The rows come from 6 hidden closed curves, with some noise, and rows from the same curve form a group. Each curve winds through 8 dimensions. The rows are also pushed far along 5 directions, which tell nothing about the answers.
Known rows, each followed by its group:
[ -2   8 -13  18  -5   6   1 -61  33  34 -38   5  13 -40   3 -79  13  13
  40  -8]
zuzop
[ -9 -28  38  18 -17 -15   9  36  19  -9  15   2  -7  30 -13  13 -11 -23
  -8  35]
zuzop
[  0   8 -28   1   1  13   5   9  -4 -14   6   0  10   3   7   9  14  -5
 -24   3]
zuzop
[  1  20  12 -13 -15  13  13  56 -19   0  55 -44 -12 -28  21  38 -40 -17
  13  18]
Vuvel
[ 41  -7   9 -20   9  21  -6   9  29  18  37   3  -5  -5 -18  23 -13  -1
  14  22]
giso
[ 29 -52  12  -2  14  15   5  55 -12  -4  30  26 -12  22 -12  18  -4  -4
 -18   5]
Vuvel
[-29 -65  29  12   3  -6   3  -9  51  18 -15  37  14  -1 -31 -71  -3 -13
  -3  -1]
Matu
[  6 -66   5 -21  29  -9  23  62 -53 -41   9   6 -31 -37  12   2 -18 -13
   9 -30]
giso
[-54  29  14 -11  -7   0   7  37 -66 -60 -30 -39 -20  19  23  52 -10  -4
 -27 -46]
Matu
[ 49  80 -29 -45 -16  -5 -18 -40  -6 -34  16 -14  19 -41  19  37  18  -4
 -21  16]
Fere
[ 25  69  22 -56 -26 -10 -16  36  23 -27  71 -17   4  -8   1  98 -12 -34
 -72  27]
Matu
[-26 -11   9  14 -17  28   6   7  14 -10 -15   5  12  22  -2   1 -15 -18
 -14   5]
Sati
[-11  -5   7  29 -18  11  16  32 -18 -27 -44 -19 -17 -10  16  23  -1 -12
  -4 -14]
giso
[ -3  50 -23   3  -3  -5   8 -23  35  14   9 -20  -1  23   1   4  16   3
   0  16]
zuzop
[-41   7   5  34  -7   0   5 -13  24   7 -29  -7  -5  55  -5  31 -19  -7
  -9  -4]
Sati
[-14 -47   0  21   9 -11 -11 -38  44  18 -21  48  26  48 -40 -51  25   8
 -21  12]
Sati
[ -2  13  45  28 -25  43  -8  11  31  43  -3 -10   1  54 -21  21 -25   3
  21  19]
Fere
[-30 -39  28  22  -2  12   3   9  -3 -30 -50   0 -16  19  -7  14  -6  -4
   4 -15]
Sati
[-15  33  25   5 -19  44 -12   0  27   5 -17 -10   1  78 -20  56 -12   2
 -17   7]
zuzop
[ 25  12 -32 -46  11 -31 -15 -25   9 -26  20  38  23 -15   0  31   2 -13
 -68  -1]
Sati
[-10 -19  31  -4  -7   8  -8  34   3 -50 -17   4 -12  34 -13  79  -6 -19
 -46   2]
Sati
[ 28  16  17  14 -12  -1  -8  -2  21   6   7  -7  -4 -13  -5  14  20  -5
   9  18]
Matu
[ 35  24 -28 -30  13  19 -14 -22  13  32  24  -1  19 -27   5 -23  10  29
  15  16]
giso
[  4   0  21 -24 -11   6  -7  22  22 -50 -13  27   4  46 -12  61   8 -24
 -75   8]
Sati
[-21  47 -29 -13  -4  -4 -26 -67   8 -14 -41  10  46 -19  12  -9  24   9
 -33 -18]
Fere
[-16  14   1  14 -14  10  -2  -6   9 -29 -45   1  11  13  14  14  18  -5
 -29   0]
Vuvel
[ 23  32 -53 -15  17 -20   1 -24 -51 -13  17 -16  -3 -55  35  -2  16  15
  12 -24]
Vuvel
[ 26  74 -34 -19   4  17 -25 -60  39  26  15   1  31  26  13  21  19  28
 -16  31]
Fere
[ -1  55 -20 -28  11  16  -5 -35  28 -19  -5 -19  -8   4   7  37  14   5
  -4  -6]
Vuvel
[  4   8  -5 -41   8   3  -3  17  18  -9  33   9   9  17 -17  24  -3 -10
 -42   3]
zuzop
[-19 -46  20   0   7 -23   8  41   1   5  32  -6 -11 -12 -24 -12 -14 -13
   1   0]
Matu
[ 19 -21  -8  20   3   7  17   4  25  34   4   7  -6 -21   5 -67  16   8
  31  15]
Vuvel
[-16 -29  28  36 -24   2  33  67  -9 -12   6 -18 -36  11  -4  10 -14 -34
   0  -1]
Matu
[ 43  19 -29 -61  -2 -25  -5 -16 -15 -27  39  24  19 -50   5 -23  12 -11
 -35   9]
giso
[ 20 -54  11  -7   5  18  -4  45  27  32  55  50  29  18 -12 -20 -12  -9
 -45  31]
Fere
[ -4  42 -17 -12 -21  22  14  25 -39 -29  22 -32  -3 -19  33  33 -19 -20
  -9  -2]
Sati
[ -1  -3   1  -7   2   4  12  29  14 -29 -12   3 -14  30  -4  36   7 -12
 -34   2]
Fere
[  64   26  -31  -65   13  -19  -24  -25  -62  -21   40   15   21 -100
   38  -13    5   15   -5  -12]
Sati
[-13  -6  -6  -9   5  10  -7   8   3 -30  -3  31  18  19   5  27  11 -16
 -64 -13]
Matu
[-28   7  38  41 -13   8 -11 -11  38  52  -7  -5   2  74 -19  21 -30   9
  12  14]
Fere
[ 13 -22 -12 -12   8   7   5  31 -17  -7  42  21   9 -32  16  -6  -5 -18
 -27  -6]
Matu
[  9  21 -45 -10  24 -19  -2 -18 -43 -31  -9  -2  -4 -22  27  19  27  14
 -16 -30]
Vuvel
[ 28   7  -1  18 -28  -6  22  40 -34  26  57 -30 -16 -54  13  -4 -37 -27
  33  10]
Fere
[-11  37  15  -3  -5   4 -33 -58  33   7 -34  15  36  41 -10  -3  21  19
 -17   6]
zuzop
[-27 -51  41  29  14   3  -2  30 -14   4 -32   0 -14  17   3  -8  -5  18
  23 -14]
Sati
[ 14 -40   6  -7  -1  20   3  63  -7   6  43  -7   0   7 -31  46 -36 -15
 -19   8]
giso
[ 25 -48 -38 -19  34 -19   7 -36   6  18  35  25  -4 -58 -15 -65  -1   2
  31 -12]
Vuvel
[ -4   7   9  18  -8  24   0  20  -3  25   0  -1  11 -14  32 -13  -5   8
   3   2]
Fere
[-31  -9   9  -2  -3 -18  -5 -18  15  -3 -16  18  13  34 -19  -4 -13  -9
 -28 -11]
Fere
[ 45  63 -42 -46  10  12 -18 -36  17   4  29  -1  15   3   2  34  21  19
 -19  19]
giso
[ 24  47 -26 -35  10 -33  -5 -26   3 -25   8   2  12 -24  25 -12  39   8
 -21   9]
zuzop
[-47 -32  12  24 -13   2  25  80 -46 -59  -6 -17 -16  33  11  61 -24 -37
 -45 -14]
Vuvel
[ 46  34  -3 -32  -5   0 -18   7   0 -26  24  16   8  23  -2  63  18  -3
 -54  20]
zuzop
[ 20  -1  -7 -18  16   3   1  -7   2 -14  -1   6 -22  15  -7  35  -3   4
  -5 -11]
Vuvel
[-21 -19  -8  19  -3   0  10   0 -25 -41 -77   0  -5 -21  16 -11  15  -1
  -9 -35]
giso
[  9   2 -23 -57  14 -38   5  16 -58 -33  47   4   8 -59  23 -23  -6  -9
 -22 -16]
Sati
[ 44  36 -11 -19 -12   5 -11 -11   3   9  48 -18  16 -36   3  16  -6  -3
  16  36]
Fere
[  9   9 -14 -19   6 -20  17  22 -16 -20  31 -25 -21 -42   6  -2  11 -14
  11  -4]
Matu
[ 47 -53   1   6  -3 -15 -11   6  45  47  43  39  23 -18 -40 -22  -7  -7
 -19  38]
giso
[ 10 -36 -28 -15  22  -8   6 -34   9 -45 -53  40   5 -32   1 -42  34  -3
 -15 -23]
giso
[ 61  41 -35 -33   9  16 -12 -17  28  46  75   4  19 -17  11  -1   2  19
   1  44]
Fere
[ 14 -31  -8   4   3 -13  11  -8 -28 -10 -13  11 -15 -41   9 -42   1   0
  24 -16]
Sati
[ -8 -30  11  51 -25  -3  41  55 -53  28  25 -36 -33 -46  17 -36 -47 -25
  63 -12]
Fere
[-25  13   4   4  -2  -1  16  19  -7 -49 -28 -10 -13   2  29  20  14 -18
 -14  -6]
giso
[ -5 -28  14  34 -13  15   0  21  12   9 -35   1   5   5 -11   6  -4   0
  -7   2]
giso
[-26 -25   5  -8   1  -2   2  23 -15 -37   4   2  -4  45 -18  48 -18 -15
 -30   5]
zuzop
[ 27 -46   7 -10   9  25  -2 -11  74  31  34  39   4  33 -52 -12 -11 -10
  -6  33]
Vuvel
[ 38  51 -10  15 -10   4  -8 -44  45  40   6 -13  -9  16  -1  20  10  17
  28  33]
zuzop
[-30  38   3 -25  12 -12  -9 -13 -16 -24 -20 -25  -7  10  17  31   1  15
  -3 -21]
Sati
[ 35  54 -24 -61   2  10  -7  -5  15 -12  41 -10   6 -13   7  32   0   2
 -25  22]
Vuvel
[  8   2   8  11 -16  11  -4  38  -4  -2  -6 -16   2   0  -2  48  -9  -4
 -25   5]
giso
[ 50  48 -27 -10   6   4 -34 -69  62  62  30   6  28   0 -23  18  11  26
   7  34]
Fere
[-23   8  35  11 -15  -5  17  43  19 -29  -6  -9 -26  73 -16  50   0 -27
 -37   3]
Vuvel
[ -2  11  25  15  -3  11 -20 -16  41  38  -7   0   8   1   0   8  -1  15
   5   7]
Matu
[ 13 -21   7  12 -14 -23   2  28 -15  -7  28  -1  -2 -37  -6   4  -1 -21
 -12   6]
Matu
[ 14   0  12  -8   6   3 -36 -54  51  16 -33  59  46  25  -9 -27  29  21
 -37  12]
Sati
[ 19 -86   4 -10  37 -12 -16 -20  40  22 -22  71  26 -17 -23 -79  24  25
  -9   4]
giso
[-42  57   1  14 -10  10 -15 -27 -10 -18 -55 -28   5  26  18  50   3  11
 -15 -30]
zuzop
[  5  73 -58 -25   4 -21  -5 -59 -48 -28  -4 -27   5 -40  33  10  14  12
   3 -27]
Vuvel
[-21  15   6   5  10  -9 -12 -21  31   3 -11  -1  -5  57 -26  44   8   6
 -20  -5]
Matu
[-26 -11 -11 -21  11  -8  29  89 -68 -43  45 -31 -26   2  17  51 -29 -24
 -29 -25]
zuzop
[ 22  16  -4  -4  13  -1 -14  -5   4  16  14   2   1  26  -2  32   6  19
  -6   8]
zuzop
[ -3 -11  -6  16  -5   0  18  15  32 -10   5  15 -13  26  -9  17   9 -28
 -32   4]
Matu
[-17 -18  46  80 -35  20  16  17  23  54 -21 -36 -28  17 -16 -29 -14   2
  67  15]
Matu
[ -6  11  10   1  11  -8  -4  -2 -27  -2   0 -20 -10 -27  23   3  -3  11
  27 -19]
Vuvel
[-10  -2  16  -8   4  -8 -18 -21  12  21   8  11  20   6 -10 -10 -17   9
   1   2]
Fere
[ 24   7  -9  13   2 -17 -20 -57  28  15 -20  27  12  -7  -9  -8  26  11
  -8  -2]
Matu
[ 26  53 -43 -13  -7  14   3 -11  -7   1  28 -19   7 -23  22   9  15   2
  -3  13]
zuzop
[ 15  -9  12  10 -18  20  -4 -23   4  16  -2   7   9 -26  -1 -35 -16  -3
  31  10]
Sati
[-13  21   4  33 -28  10  37  66 -68 -33 -26 -66 -47 -41  49  34 -22 -18
  33 -25]
giso

New rows. What belongs after each?
[ -4   5  -7  -9   7   5  -2  20 -22 -25   4  -7  10  -8  22  12  11   5
 -12   5]
zuzop
[ 40  23 -27 -24   4   3  -9 -29  13 -20   9  16   5   3  -9  33  15  -5
 -24   9]
giso
[ -1 -23   2  30  -7   3   0  13  13  23  25  13   5  16 -14  14 -11 -13
 -20   6]
Matu
[-12 -15   9  -4 -11  -4   5  72 -24 -43  27  -6  -3   6  -2  60  -3 -29
 -67  -2]
Matu
[ -2  34  -9   9 -11   8  -4 -33  -8  -6 -17 -26   9 -12  11   0   0   6
  30   6]
Fere
[  9   1  19 -20   2  -1 -12  11 -21 -12   3  16   8   6   9   5   1   7
 -17  -4]
Sati
[  2  21 -20 -14  14 -29   0 -26   9   7  16  -5  -3 -13   9  -2   5   6
   8   4]
giso
[ -3 -27   7  -1 -10  22  -1  -5  31   7   6  24  23  -5 -12 -27 -14 -16
 -10  17]
Sati
[ 16 -82   0  28   2  -4   3  -2  47  24   7  58  15  -4 -38 -60  15 -17
 -18  15]
Matu
[-69 -33  14  26  18 -17   4 -11 -25 -29 -67  -5  -5   7  17 -19  -4   6
  20 -40]
giso
[-12   7  23  18  -1  32  -3  -3  21  22 -15 -22 -17  44  -9  19  -9  19
  35   7]
Sati
[ -2  35 -25  21   6   6   7 -32 -32  24 -15 -29  -3 -22  37 -52  13  32
  60 -13]
zuzop
[-20 -27  -1  -5   4  -2   5   8   2  -7   8   0   0  10 -11  16 -30 -11
  -9   1]
Vuvel
[  0  26   7 -23   1  -7  -7  13  35 -37  -4  -3  -1  27   4  60  21  -7
 -47  26]
zuzop
[ 37  27 -17   8  -4   8  15   8 -46  27  31 -32 -19 -47  37 -33  -7  16
  63   3]
zuzop
[-10 -20  17   9   5  -8  20  51 -53   7  22 -44 -38 -26   3 -13 -19   6
  55 -18]
Matu
[-20 -16  20  44 -18 -17  19  22   3  12   3 -21 -24  22  -6  15 -25 -17
  22  11]
zuzop
[-53   2  11  60  -3  -5  14 -19   1 -16 -93 -18 -32  67   8  18  11  13
  20 -25]
zuzop
[ 39 -25   7 -53  15  -2 -11  45 -31 -51  34  35   9 -10   0  36   7 -12
 -62  -4]
Vuvel
[ 10 -38 -43 -24  26 -19   4  -7 -53 -33  -1  36   8 -32  15 -19  -1   0
 -27 -34]
Sati
[-16 -35  -2  34  -7 -19  12   8 -13   5 -31   0  -7  -9  -4 -20  -9  -1
   6 -13]
giso
[ -9 -25  -6 -18  25  -1 -10  -3  18  -3   8  15   5  26 -20  25  -5   6
 -24   1]
Sati
[  0  25 -29 -30   6 -35 -20 -21 -15 -36  -6  -1  19 -16  -4  57   4  -2
 -55 -15]
giso
[  8  26  12  11 -10  17  -3   4  16  13   3 -23  -3 -31  18  -1  12   3
  23   9]
Matu
[ -5  27 -11  26 -10   9  -2 -16  -5  25  11 -33   2 -10  11  -8   3  13
  36  13]
Sati
[-31  20  16 -27  14 -14   1  38 -42 -87 -24  -8 -21  44  13  81  21 -13
 -62 -41]
Vuvel
[ 15  14 -24   0  13  -3   6 -47 -27  30   6 -12 -13 -41  13 -61   0  23
  69 -23]
Matu
[-37  26  28  31 -11  14   1  19   7 -25 -52 -34 -18  33  13  48  21   1
  -4 -10]
Matu
[  9   8 -13   7   0  10   2 -52 -13   7 -35 -15 -13 -55  19 -54   4  21
  67 -16]
Sati
[ 22 -50  27  -8  12  -7  -8   4  31  30  43  37  18 -26  -7 -52  -5  -3
  18  33]
giso
[ 24  52 -25  -5  -1  -1   4 -33  32  56  51 -30  -4 -15  12 -16 -16  14
  46  33]
Fere
[ 18   4  15  -3   4 -16  -7  25 -17 -13   4  -8 -21   1  -2  51   8   6
 -16  -9]
Matu
[-25   8 -15  33  -3  33  21 -27   9  48 -16 -22  -8   9  13 -56 -23  14
  66  -5]
Sati
[ 16  17  14  -4  -4 -13  -5  13  26  39  46 -16  -7   6  -9  25 -21   3
  11  29]
giso
[ 38 -31 -18 -25  33 -10  -9  -1 -12  -9  32  35   4 -16  -8  -9  22   8
 -18 -11]
Vuvel
[ 5 -6  5 29  2 19  5 12 32 16  3  8 -5 12  5 11 11 -8 -1  9]
Matu
[  1  32 -16 -17  -9  -6  -8   4 -21   3  37 -14  24 -48  25   5 -12  -8
 -13   3]
Fere
[-10   9   9  -1  10  -2  -5  15   7 -25 -25 -12 -12  15  -1  38  27   7
 -19  -9]
Matu
[ 34 -23 -26   7  11 -20  18   2  -2  21  29  12  -5 -34   9 -58  15   4
  23  16]
zuzop
[ 21  -3  10 -15 -14  -2   9  23  14   0  31   0 -12 -22 -10  -7  -2 -19
 -11  11]
Matu
[ -6   1  -4  32 -16  21  25   7  -8  15 -12 -21  -9 -37  28 -55  -1  -2
  50   6]
giso
[-17  19   3  30 -14  -9   7  -6  26  19  -9  -7   2  20   7 -10   8  -3
  -1  14]
Sati
[-52  32 -11   3  15 -24  -2 -38  -7 -37 -82 -14  -6   5  26  10  24  15
 -13 -46]
zuzop
[-13  22   1  -2  -3   6  -5  -5  53  -2 -13   4  13  25  -7  16  18  -6
 -38  10]
zuzop
[  4  24  -6 -12   0 -20   5  19   8 -38   5  -2   0  12  16  27  28 -11
 -42  17]
zuzop
[ 14  29 -33 -16  14   0 -18 -39  -6  20  -4 -12  15 -29   7  -3   5  31
  14  -7]
giso
[-31  -5  14   3   3  17 -13  -5  27   3 -26  15  22  31 -15   3   4   1
 -31 -14]
zuzop
[ 21 -54  40 -14  16 -14   3  80  19  -1  51  25 -18  47 -28  49 -15 -15
 -42  23]
zuzop
[ 13  15   8  30  -5  -2  12   9   5  13   1 -26 -28 -29  24   4   6   0
  36   0]
Vuvel
[  7  13  21 -37  10  -8  -7  47 -12 -54  28   5 -12  34  -4  80  13 -18
 -63  -8]
Vuvel
[  2  24  -2 -24   2  -4   7  24 -55 -53 -33 -32 -24 -50  37  39  -4   1
   2 -36]
giso
[-31 -17  -1   1   6 -16 -22 -45  14  -3 -30  14  29   3 -27 -33  17  11
 -16 -14]
Matu
[ 38 -10  -1  10 -15  12  12  28   1   8  12  -9 -10 -50  10  -7  -6 -12
  17  13]
giso
[-58 -19 -12  27  17  -7   3 -40  12  -2 -63   7   1  40  -5 -13  -5  11
   4 -30]
Sati
[ 11 -23  -6  -1  -8 -15  24  37 -23 -27  16   0 -21 -38   6 -14   3 -26
 -12 -10]
Matu
[  2 -32  -9  38  -4  16   9 -19   1  31 -49  -2   3 -51   7 -75   1  17
  51 -10]
giso
[ 25 -37 -25 -32  28  -1   9  25 -55 -39   2  24 -11 -23  15 -11   9   8
 -16 -29]
Vuvel
[ 26  43 -23 -58   1 -21  -5 -15 -25 -26  36  -1  10 -30  10  -6   9  -2
 -22  -3]
Vuvel
[  5  89 -16 -30  11   8 -20 -58  19 -16 -14 -31   0 -22  27  37  29  19
   9 -12]
Vuvel
[ 17  -4  10 -17  -5 -11  -9  20 -42 -24  24 -10  -6 -51  19  40 -26 -10
  -2  -7]
Sati
[ 45  27  16 -26 -32   1   4  53 -31 -25  64 -10 -10 -26  15  72 -33 -37
 -32  21]
Sati
[ 10 -95   3 -29  36  -8 -15   4  10   2  22  84  28  -3 -29 -47  -3  -2
 -51 -16]
Matu
[-19  34  11  -9  -7  13   4  14 -19 -17 -10 -27  -4  -9  32   5  -1   4
  12  -2]
giso
[ 28 -27  -1   2   6   1  -6   2  27  35  48  16   1  26 -34  12 -13   2
  -2  27]
Sati
[  6   4 -19  11  16 -10  -8 -15   3  20  -2   0   3  -5   4  15   1  16
   1  -6]
Fere
[ 49  36 -56 -71  15 -30  -9 -54  26 -38  27  40  21 -55   1 -12  43 -15
 -60  -2]
Matu
[-21  58  15  36 -32   3  29  22   0  23  34 -67 -42   5  18  34 -32 -26
  49   7]
Matu
[-13 -48   3  15  18   0  -4   8   6   5   2  11  11  25 -20   0  -9   5
   4  10]
Fere
[ -4   8 -19 -26   4   6 -11 -42  -7   8 -20  -2  24 -36  -4 -51  -3  19
  17 -16]
giso
[ 28  39 -18 -18 -14   9   3  26 -42 -15  41 -19  -1  -3  17  39  -7  -6
 -16   8]
Vuvel
[-16  12  13 -11  -5  -9  -3   0  -7   4  14  -6  10  -5   9 -13 -16  -2
   3   1]
Sati
[ 18  -3   9   7  -8  27  -3  36  24   2  12  -1  -4  46 -33  66  -4 -13
 -27  15]
Fere
[-20   0  25  11 -10  -8  14  73  -9   3  32 -36 -22  31   5  61 -36 -14
 -11  16]
Vuvel
[ 22  -6 -22 -52  16 -24  -3 -12 -17 -26  33  35  16 -79  26 -32   4 -17
 -31 -21]
Matu
[ 22   4  14 -23   3   4  -3  36 -18 -31   7   1 -16   8   9  41   7   0
 -23   0]
Sati
[ 29  -2 -47 -39   7  -7  17  18 -40 -38  30  -3  -8 -39   1  12  -5 -17
 -21 -14]
giso
[  4 117  23   0 -29  19 -29 -48  54  16   8 -41  10  42  10  83   1   5
   6  40]
giso
[ 30  -5  14 -21 -14  -6   6  67  17 -11  62   4  -3 -17  -6  52 -11 -36
 -54  24]
zuzop
[-23 -28 -15 -29  26 -18   9 -21   8 -27 -22  19  -4  11 -15 -32   7   3
  -8 -15]
zuzop
[ 16 -49 -21 -30  32  -7 -22 -50   5  -4 -18  44  35 -33 -29 -60  17  18
   4 -12]
Fere
[-13  10  10  19   1 -26   3  -9  23  17  -6 -12 -13  15  -3  -4   5   4
  10   3]
Vuvel
